The first 9 rows are patterns. Each new row is the sum of 2 different patterns, raised or lowered, with some noise. Before adding, each is slid sideways (what falls off one end comes back at the other), maybe read backwards, and multiplied by a number that may be negative. Names go in the order of the patterns.
Some rows, each with the names of its patterns after it:
[ 0.28 -0.04 -0.92  0.92  0.28  0.75  1.65  0.23  0.07  0.43  1.22  0.48
  0.49 -2.21  1.41  0.03  0.45 -3.47  0.03  0.81 -2.32  0.02 -3.66  0.11
  1.62 -0.65  0.57  0.41  0.38  1.36  0.66  3.73 -0.53  0.24  3.08 -1.10
 -1.14  2.18  1.30]
nof
[ 0.02  3.36  1.16  3.21 -0.11  2.70  0.28 -0.47 -2.81  0.08 -0.18 -0.44
  0.54  0.22 -0.05 -0.97 -2.77 -3.95 -0.57  0.84  0.02  0.48 -2.38  0.95
 -0.19  2.18 -0.34  0.01  0.58  0.01 -0.39 -0.18 -1.45 -0.43 -0.84  0.47
  1.30 -0.10 -0.96]
kovup
[ 0.28 -2.09  1.10 -2.48  0.00  0.09 -1.33  0.95 -0.81 -0.65  1.63 -0.53
  1.86 -3.56  1.55  0.41 -0.80  0.11  1.05 -0.12 -0.26  3.95 -1.01 -0.12
 -1.91  0.35  0.15  0.51  1.39 -0.96  0.75 -0.18 -0.17 -1.30 -0.84 -2.07
  0.91  0.32 -1.17]
fomi
[ 0.19 -0.44 -0.22  1.91 -0.33 -3.95 -0.53 -0.61  3.95  2.14  0.35  0.94
 -0.02 -0.34 -1.67 -0.66 -0.54  2.72  0.13  1.85  2.09  2.00  0.13 -0.24
  0.61  0.06  0.17 -2.26 -0.70  1.80  0.39 -0.91  0.22  1.86  0.84 -1.83
 -0.16  0.42  1.10]
bomo
[-0.70  1.55 -0.12  0.24  3.52  0.23 -0.62 -0.38 -1.29 -0.42 -1.83 -0.54
  0.68  0.37  0.09  1.38 -2.87 -1.47  1.25 -3.95  1.87 -0.52 -0.22  0.64
  0.34  2.34 -1.18  2.32 -0.28 -1.08 -0.17 -1.43  0.00 -3.76 -3.45  1.09
  0.32  0.00 -0.18]
bon
[ 1.82  0.30 -2.14  3.95 -0.40  0.24 -1.44 -1.35 -1.02 -0.14 -0.03  1.06
  3.05 -1.32 -0.09 -2.29  0.07 -0.38 -0.97  0.43 -0.31 -2.48 -0.50 -0.25
 -3.08  0.86  1.96 -3.26  0.90  2.72  0.02  0.42  3.05 -0.22  0.36  1.55
  0.22  0.26  1.19]
telep
[ 0.80  0.72  0.52 -0.11 -0.26  0.46  0.71  2.22 -0.05  2.10 -0.62  0.45
  0.10  0.69  0.89  3.32 -2.05  0.06  0.09  0.73 -0.93 -0.39 -0.24 -2.98
  2.71 -1.79 -0.79 -3.48 -1.38 -0.25 -0.19  2.48 -1.58 -0.52  0.12 -1.06
 -1.44 -0.85 -0.16]
sov
[ 0.00 -0.21 -0.86 -0.26  0.31 -0.57 -1.24  2.30 -0.69  0.16 -3.48  0.72
 -1.86  0.81  0.34  1.45  1.28  3.95  1.62 -0.81  0.68  1.50  0.13  0.66
  0.95  1.69  2.08  0.74 -0.64  0.60  0.46 -0.33  0.53 -1.02 -0.94  2.38
 -1.37  0.01  0.24]
Kofe
[-0.54  1.82 -2.29 -3.95 -1.99  0.13 -2.30  0.61  1.78  0.46 -0.45  1.22
  0.41 -3.28  1.39  3.29  0.61  3.23 -0.26 -1.40  0.64  1.24  3.06  0.64
 -1.17 -0.67 -0.16  1.53  0.13 -0.88 -0.67  1.13 -0.77  0.45 -2.65  0.05
  0.68  1.37 -1.10]
kulub

New rows, each followed by the names of its patterns:
[ 1.23  0.72  2.59  0.55 -2.20  5.62  1.58  5.21  0.74  1.90  3.87  0.36
  2.92  0.01  3.69  1.66  2.54  1.67  3.39  0.85  1.26  1.53  0.99  3.70
  0.39  4.60  1.92  1.51  2.13 -0.47  3.27  3.52 -1.85  1.80  0.53  2.08
  0.01  0.64  2.49]
nof fomi
[-2.15 -1.53 -4.04 -3.11 -3.63 -2.16 -2.00 -2.50 -4.07 -3.38 -3.05 -2.12
 -2.24 -3.75 -1.82 -3.48 -3.38 -0.27 -1.56 -4.95 -1.85 -2.27 -2.60 -0.65
 -0.56 -1.01 -3.18  1.97 -1.17 -3.40 -1.64 -2.06 -3.24 -2.68 -1.07 -3.03
 -3.05 -2.32 -2.99]
sov kulub
[ 0.82  0.96  2.61  0.99  0.97  1.05  0.78  1.62  1.37 -1.95  3.58 -0.25
  2.64  1.61  0.95  0.74  2.53  4.45  4.60  4.16  2.98  1.87  1.72  2.03
  2.82  2.08  3.41  2.94  4.94 -0.30  2.93 -1.42  1.05 -3.85  1.75 -1.09
  1.16 -0.75  3.11]
kovup Kofe
[-5.06 -5.09 -3.54 -3.72 -5.71 -2.15 -3.23 -2.83 -5.43 -2.33 -2.55 -7.58
 -2.45 -3.07 -6.31 -3.75 -3.24 -2.93 -1.79 -4.47 -2.76 -3.45 -3.37  2.10
 -4.25  1.22 -3.95 -3.23  1.61 -4.45 -2.57 -4.07 -2.45 -3.35 -5.14 -1.66
 -4.90 -3.50 -2.56]
nof fomi
[ 3.52  1.79  0.61  2.13  3.10  2.75  1.13  4.12  0.38  1.33 -0.92  1.67
  0.55  0.96  3.74 -0.96  1.51  1.04  0.74 -0.55 -0.04 -1.31  2.18  0.90
 -1.01  2.70 -1.30  2.23 -4.14  2.02 -0.60  0.40  1.98  1.32  1.21  5.53
  1.77  2.32 -1.56]
fomi Kofe
[-1.14  0.82 -5.69 -2.11  0.20  1.70  1.20  2.13  1.30  5.74  2.19  0.52
  4.77  2.40  0.36  0.92  0.15  1.88  0.93  0.83  0.91  1.83  1.65  1.77
 -1.42 -1.50  1.33 -0.81  1.36  0.27  0.81  1.41  0.84  2.46 -0.31  3.28
 -0.35 -1.02  2.58]
bon Kofe
[-0.24 -0.23  1.11 -3.57  0.47  1.02  1.13 -0.87  2.68 -2.91 -1.02 -4.47
 -1.70 -1.22  0.80 -0.33  0.89  2.15 -1.83 -1.00 -3.46  0.27  1.84 -0.94
 -0.64  1.13 -2.11  0.01 -0.57 -1.09  3.39  1.94  1.15 -3.93  2.52  1.20
 -0.97 -2.11 -1.04]
bomo sov
[-0.65  1.01  0.35 -3.26 -0.77 -1.76 -0.09  3.67 -0.49  0.43  0.16 -0.69
 -2.46 -0.73  1.75  0.47  1.78  4.36  4.11 -2.17  0.12 -1.03 -1.51  0.03
 -0.21  2.05 -0.46  0.74 -0.62  0.59 -0.29  0.30 -0.57  0.06 -0.17  0.97
  0.47 -3.30 -2.16]
bomo kulub
[-2.44 -0.34 -0.30 -1.41 -1.50 -2.25 -4.72  0.52 -0.83 -3.17 -1.59 -1.34
  1.80 -1.45  1.53 -4.70  1.13  3.58  4.81  1.00 -0.70 -1.47 -4.35  0.94
 -0.60 -1.27  2.56  0.60 -0.78 -3.61 -1.93 -5.08 -2.57 -4.26 -1.30 -0.79
 -1.58 -4.72 -1.84]
kovup sov
[ 2.76  0.47  0.13 -0.19  1.83  2.16 -0.56  3.35  3.38  1.89  0.62  2.57
  0.39  1.04 -0.68  0.81 -0.49  0.78  2.31 -0.50 -1.91 -1.08 -0.23 -0.21
  1.19 -1.76 -1.13 -1.77  0.19  2.65  0.14  0.52 -0.41 -0.16  0.38  0.72
 -0.10  1.19  0.74]
sov kulub
[ 2.10  1.79 -0.66 -1.32  3.00  0.08  3.29  1.18 -1.42  4.45  1.91  0.13
  2.56  1.62  1.38 -1.25  1.40  0.24 -5.43 -4.73  2.02 -1.20 -0.31  0.79
  1.22  2.94 -2.96  3.15  0.48  2.14  0.13 -0.58  2.76 -1.95  1.89 -1.13
 -2.59  3.03  3.37]
bon kulub
[ 0.93  2.33  1.63  0.69  1.15  2.06  2.08  2.07 -1.22  2.40  2.18  2.98
  2.71  2.16  3.22  1.39 -1.88 -0.82  2.44  4.42  5.02  1.89  2.78  2.55
  1.21  0.79  2.71  1.55  3.89  3.72  2.18  1.85  5.40  1.01 -0.32  2.06
  1.15 -0.08  0.41]
bomo telep
[-1.66 -2.25 -2.98 -1.86 -2.99 -2.13 -3.70 -1.58 -2.87 -1.13 -2.43 -1.62
 -3.03 -3.83 -0.93 -3.84 -1.07 -4.47 -2.17 -2.30 -2.23 -1.39 -2.60 -1.81
 -3.31 -0.88 -2.44 -2.51 -3.15 -1.47 -2.07 -1.70 -2.18 -2.25 -1.58 -2.96
 -2.23 -2.02 -2.47]
fomi sov
[-1.29  1.26 -1.48  0.27  1.34  2.85 -0.50  0.37 -0.51  0.20  0.87  2.33
  0.21  1.74  0.71  0.28 -2.85  0.37 -2.86 -0.30 -2.12 -0.07  0.03 -0.05
 -1.42 -1.03  0.83 -0.72  0.29  1.50 -0.56 -0.67 -0.74 -0.12 -0.27 -2.70
 -0.20 -1.35  1.64]
kovup Kofe
[-0.67 -2.24 -2.84 -0.09 -1.62 -1.55 -2.08 -1.87 -1.98  1.04 -2.04 -1.37
 -3.07  3.48 -1.94 -2.11  0.35 -2.15  1.61 -1.64 -3.41 -0.42 -0.55 -2.57
 -2.03 -3.99 -2.17 -5.06 -1.35 -1.76 -4.94 -1.50 -0.51 -3.77 -4.15 -1.35
 -0.72 -2.20 -2.06]
nof telep
[ 0.59 -0.56 -0.14 -2.97 -0.86  0.82 -2.30 -1.71 -0.49  0.21  0.11 -2.72
 -0.93 -0.50 -0.42  1.03  0.46 -1.05  1.74 -0.97 -4.18 -1.08 -2.45  3.63
  0.26 -0.74 -0.46 -0.87 -0.97 -3.48  0.38 -1.77  2.69  0.96  0.28  1.23
  0.66 -1.21 -0.82]
bomo bon
[ 1.10  1.57  1.89  0.99 -0.95  0.62 -3.16  0.35 -1.76 -5.39 -0.28  1.02
 -0.08 -0.77 -0.91 -0.19 -0.32 -3.63 -1.33 -0.69  0.44  2.21 -1.29 -1.15
  2.25 -1.72 -4.76 -0.85 -1.44  4.22 -1.30 -3.65  0.24 -2.06 -0.94 -3.41
 -1.75  0.30  0.97]
bomo bon
[-1.71 -6.85 -3.44 -3.08 -2.94 -1.49 -2.09 -2.24 -6.37 -1.74 -4.65 -5.28
 -4.25 -3.29 -3.94 -4.28 -1.55 -5.21 -3.91 -5.69 -3.58 -4.14 -3.20 -5.48
 -4.00 -4.73 -3.27 -4.07 -4.23 -4.67 -3.47 -2.16 -3.43 -3.28 -4.02 -2.88
 -1.13 -3.57 -1.41]
sov kulub
[-2.00 -1.31 -1.90 -0.12 -0.45 -3.08 -4.61 -2.25 -2.86 -1.90 -3.52 -1.13
 -3.42 -1.19 -1.90 -2.08  0.32 -1.54 -3.81 -2.45 -0.08 -4.65 -4.47 -3.12
 -0.29 -1.99 -2.25 -4.58 -2.30 -2.81 -2.35 -4.25 -1.83  1.58 -1.86 -1.94
 -6.12 -4.10 -2.24]
bomo sov
[ 0.64 -3.39 -2.90  1.76  0.31  0.46  0.24  0.01  2.23 -0.98  1.10  3.83
  0.17 -0.63 -0.34 -1.38  0.38 -2.34 -1.13  0.02 -0.06 -0.16  1.53 -3.38
 -1.44  1.93 -4.26 -0.39 -0.64 -1.02  0.67  0.13  3.64 -1.05  4.31  0.06
 -0.52 -1.18 -0.09]
bon Kofe
[ 1.42 -0.85 -2.94  1.91 -1.46 -2.17 -0.68 -0.63 -1.79 -1.30 -0.76 -0.80
 -1.28 -1.65  0.25 -1.10 -1.04 -1.95  0.39 -2.15  0.14 -0.89 -0.18  0.03
  2.30  0.86  0.53 -1.12  0.83  0.15  0.29  0.13  0.65  1.63  0.27 -1.18
  1.27  0.00 -0.72]
telep Kofe
[-1.85 -1.37 -0.53 -1.11 -1.31  0.79 -2.28 -0.41 -1.31 -1.10 -0.90 -1.08
 -0.78 -0.51 -1.23 -2.01  0.77 -1.02 -0.25 -2.25 -0.23 -1.60  0.20 -1.49
  0.37  0.21  2.34  1.42 -0.89  0.45 -0.97  0.83 -0.26  0.18  0.62  0.45
 -0.14 -0.90  0.67]
sov Kofe
[-4.11 -2.11 -0.60 -3.06 -1.45 -1.90 -1.06 -2.00 -3.68 -4.68 -3.74 -1.41
  0.12 -3.00 -3.24 -1.81 -1.78 -2.32 -3.77 -2.91 -2.61 -1.19 -2.86 -4.06
 -3.25 -3.48 -2.52 -5.17 -2.05 -1.44 -2.83 -3.21 -3.32 -4.35 -1.25 -3.67
 -3.96 -4.25 -2.26]
bomo sov
[-0.56 -2.65 -1.95 -0.84  0.99 -3.68  2.82  2.27 -0.29 -2.09 -5.53 -0.57
 -0.63 -1.12 -1.34 -3.39  0.75 -2.53 -1.34 -4.07  0.25  1.55 -2.91 -2.83
 -1.93  0.69 -2.00 -2.54 -1.63  0.23 -0.02 -1.29 -0.61 -0.96  0.69 -0.15
  2.84  1.26 -1.99]
fomi bomo
[ 1.07 -1.09 -0.39 -0.83 -0.01  1.50 -3.00  2.19  0.05  0.32  1.69 -1.55
 -0.73  0.04 -1.13 -1.36 -0.42 -0.44  0.13 -0.25 -1.14 -0.84 -1.34 -1.59
 -3.17 -1.97 -1.06 -0.27 -0.82  1.45 -1.23  4.61  1.80  0.27 -0.99  0.81
  0.84 -0.36 -1.22]
bon Kofe
[ 0.44  0.40 -0.41 -0.69  1.55 -3.74 -1.78 -1.36  0.66 -2.41  0.62  1.24
  1.78 -0.72  2.57  0.67 -2.83  0.83  3.14  0.80  3.58  0.12 -1.64 -0.16
 -0.01  1.83  0.46 -1.63 -1.64  1.40  1.46 -0.15 -1.85 -3.09  0.39 -2.27
  2.22 -4.52 -0.31]
sov kulub
[-3.60 -0.75 -1.89  1.01 -1.60  1.34 -0.45  2.01  1.08 -1.42  1.47 -0.57
 -0.32  0.84  1.35  4.05  3.19  2.27 -0.70 -0.18 -0.17  1.59 -0.77 -1.43
 -3.18  1.41  0.34  0.11  0.17  0.49  1.63  1.64  0.94  3.02 -0.02 -1.12
  0.55  0.66  0.32]
kovup bon
[ 0.78  3.09  2.13  2.95  4.03  1.35  1.29  2.23  0.42  0.97  0.78  2.41
 -0.73  3.19  0.31  1.29  0.43  1.10  1.21 -2.16  1.89  1.72  2.08 -0.20
  3.49  0.26  0.32 -1.73  1.48 -0.74  2.10  2.17  3.36  3.64  4.60  2.63
  1.12  1.68  3.80]
fomi Kofe
[4.35 5.28 3.34 1.06 3.40 1.66 1.41 2.17 3.77 3.64 1.73 4.72 2.71 4.80
 2.96 0.86 2.28 3.62 2.95 2.17 3.94 4.01 3.16 1.81 1.99 2.65 2.94 3.37
 1.37 2.14 6.01 3.41 1.85 0.18 1.92 1.03 2.60 4.36 3.30]
bomo telep
[-1.29  1.00 -2.02  0.15 -3.04 -1.84 -0.98  0.78 -0.79  0.65 -0.35  1.11
 -2.54  0.72 -1.85 -1.45 -1.05 -3.85 -2.63  0.51 -0.67 -4.62 -0.58  0.73
  0.78 -3.34 -1.71 -1.36 -0.84 -0.38 -2.21 -1.56  0.48 -0.91 -4.52 -0.77
 -2.50  2.08  1.49]
fomi bomo
[-1.81  0.62  1.08 -1.97 -1.46  1.37 -0.93  0.18 -0.44 -0.64 -0.70 -1.58
 -0.49  0.31 -0.58 -1.58  1.05 -0.65  1.10 -3.24  0.49 -1.58  2.45  0.19
  0.53  1.86  2.57  2.68 -1.03 -0.14  1.41 -0.46 -0.18  0.31  0.38  1.01
 -1.44 -0.48  0.39]
nof Kofe
[ 0.84  0.99 -2.30  0.04  0.02 -0.53  1.35 -0.73  1.08  1.75  0.45  1.64
  1.04  1.03  2.14  1.70  5.22  0.35  0.39  3.68  0.22 -0.07  1.91  2.42
  2.30  1.02  0.01  1.45  1.58  1.42  1.70  0.27  0.29  1.38  0.61  1.44
  1.46 -0.22  2.39]
nof bomo
[ 0.78  1.91  2.72  2.63  1.42  2.05  0.50  1.15  0.09  1.52  0.45  0.34
  3.05 -0.36  1.22  1.28  0.94  0.32 -0.14 -0.12  1.58  0.78 -0.61  2.85
 -0.58  1.53 -3.00  1.49 -0.18  0.86  1.61  1.74  1.65  4.49  1.89  0.99
 -0.32  2.40  1.04]
fomi Kofe
[ 1.97  2.94  2.17  4.12  3.29  2.57  1.82 -0.34  1.65  1.40  5.39  1.14
  4.17  3.36  2.34  0.59  0.19  2.87 -1.80  6.45 -0.29  3.75  1.56  1.19
  3.45  1.64  2.37  0.93  2.98  4.16  1.22  2.72  1.75  2.54  4.87  0.35
  3.03  1.76  2.85]
fomi sov
[ 2.12  1.12  1.25  0.71  0.45 -0.86  1.26  0.66  0.36  1.81  0.55  1.10
  2.56  1.40  1.60  0.73  1.21  0.70  0.43 -0.74  0.41  2.01  0.64 -0.52
  0.18  0.94  1.15 -0.63 -0.43  2.04  0.90  0.35 -0.63 -1.57  1.08 -0.65
 -0.01 -1.36 -0.13]
bomo sov
[-1.14  0.34  0.34 -1.51 -0.11  0.72 -0.96 -3.23  2.05 -1.48 -0.48 -2.41
 -3.07 -0.94 -1.57 -0.88 -1.83  2.16 -3.16 -0.75 -2.95 -0.28 -0.84 -0.35
  0.13 -1.80 -3.02 -0.89 -1.35 -3.79  0.33  1.10 -3.11  0.07  0.93 -0.68
 -0.26  1.57 -0.83]
telep Kofe
[-0.36  4.56  0.84  3.71  2.28  5.49  4.24  2.75  2.20 -1.41  4.16  3.75
  2.04  2.64  3.97  4.20  1.48 -0.39  1.62  1.58  2.73  2.30  1.71  2.92
  1.34  3.12  0.19  4.57  1.39  1.76  0.25  0.91 -1.18  4.61  2.31  3.36
  3.82  2.74  2.21]
bomo sov
[-0.77 -2.78 -4.01 -1.98  1.11 -0.54 -0.72 -0.81 -1.84 -2.44 -0.46 -1.29
 -3.03  1.03  0.35 -1.37 -2.25 -1.66 -4.63 -2.23 -3.62 -0.16 -0.53 -1.92
 -3.00 -2.08 -0.28 -1.06 -0.95 -1.83 -0.95 -2.04 -1.49 -2.49 -1.21 -3.01
 -0.92 -2.81 -0.24]
kovup kulub
[ 6.43  2.32  4.28 -1.20  4.21  4.45  3.73  2.26  2.52  5.33  4.01  3.88
  1.14  3.95  4.12  3.77  1.27  2.98  4.40  1.85  2.15  3.17  3.79  0.91
  3.19  3.33  3.88  4.98  5.20  3.00  4.64  5.02  1.04  1.95  1.46  3.42
  4.51  2.89  6.23]
fomi bomo
[-4.50 -2.90 -2.81 -1.30 -3.08 -5.75 -2.51 -5.84 -4.48  3.08 -2.47 -3.25
 -2.73 -5.22 -4.38 -3.55  2.48 -4.68 -0.20  1.67 -0.61 -3.16 -1.63 -0.62
 -4.88  0.18 -1.34  1.25 -2.32 -0.85 -3.20  0.27 -1.30 -0.37 -2.83 -1.42
 -1.60 -0.83 -2.18]
sov kulub
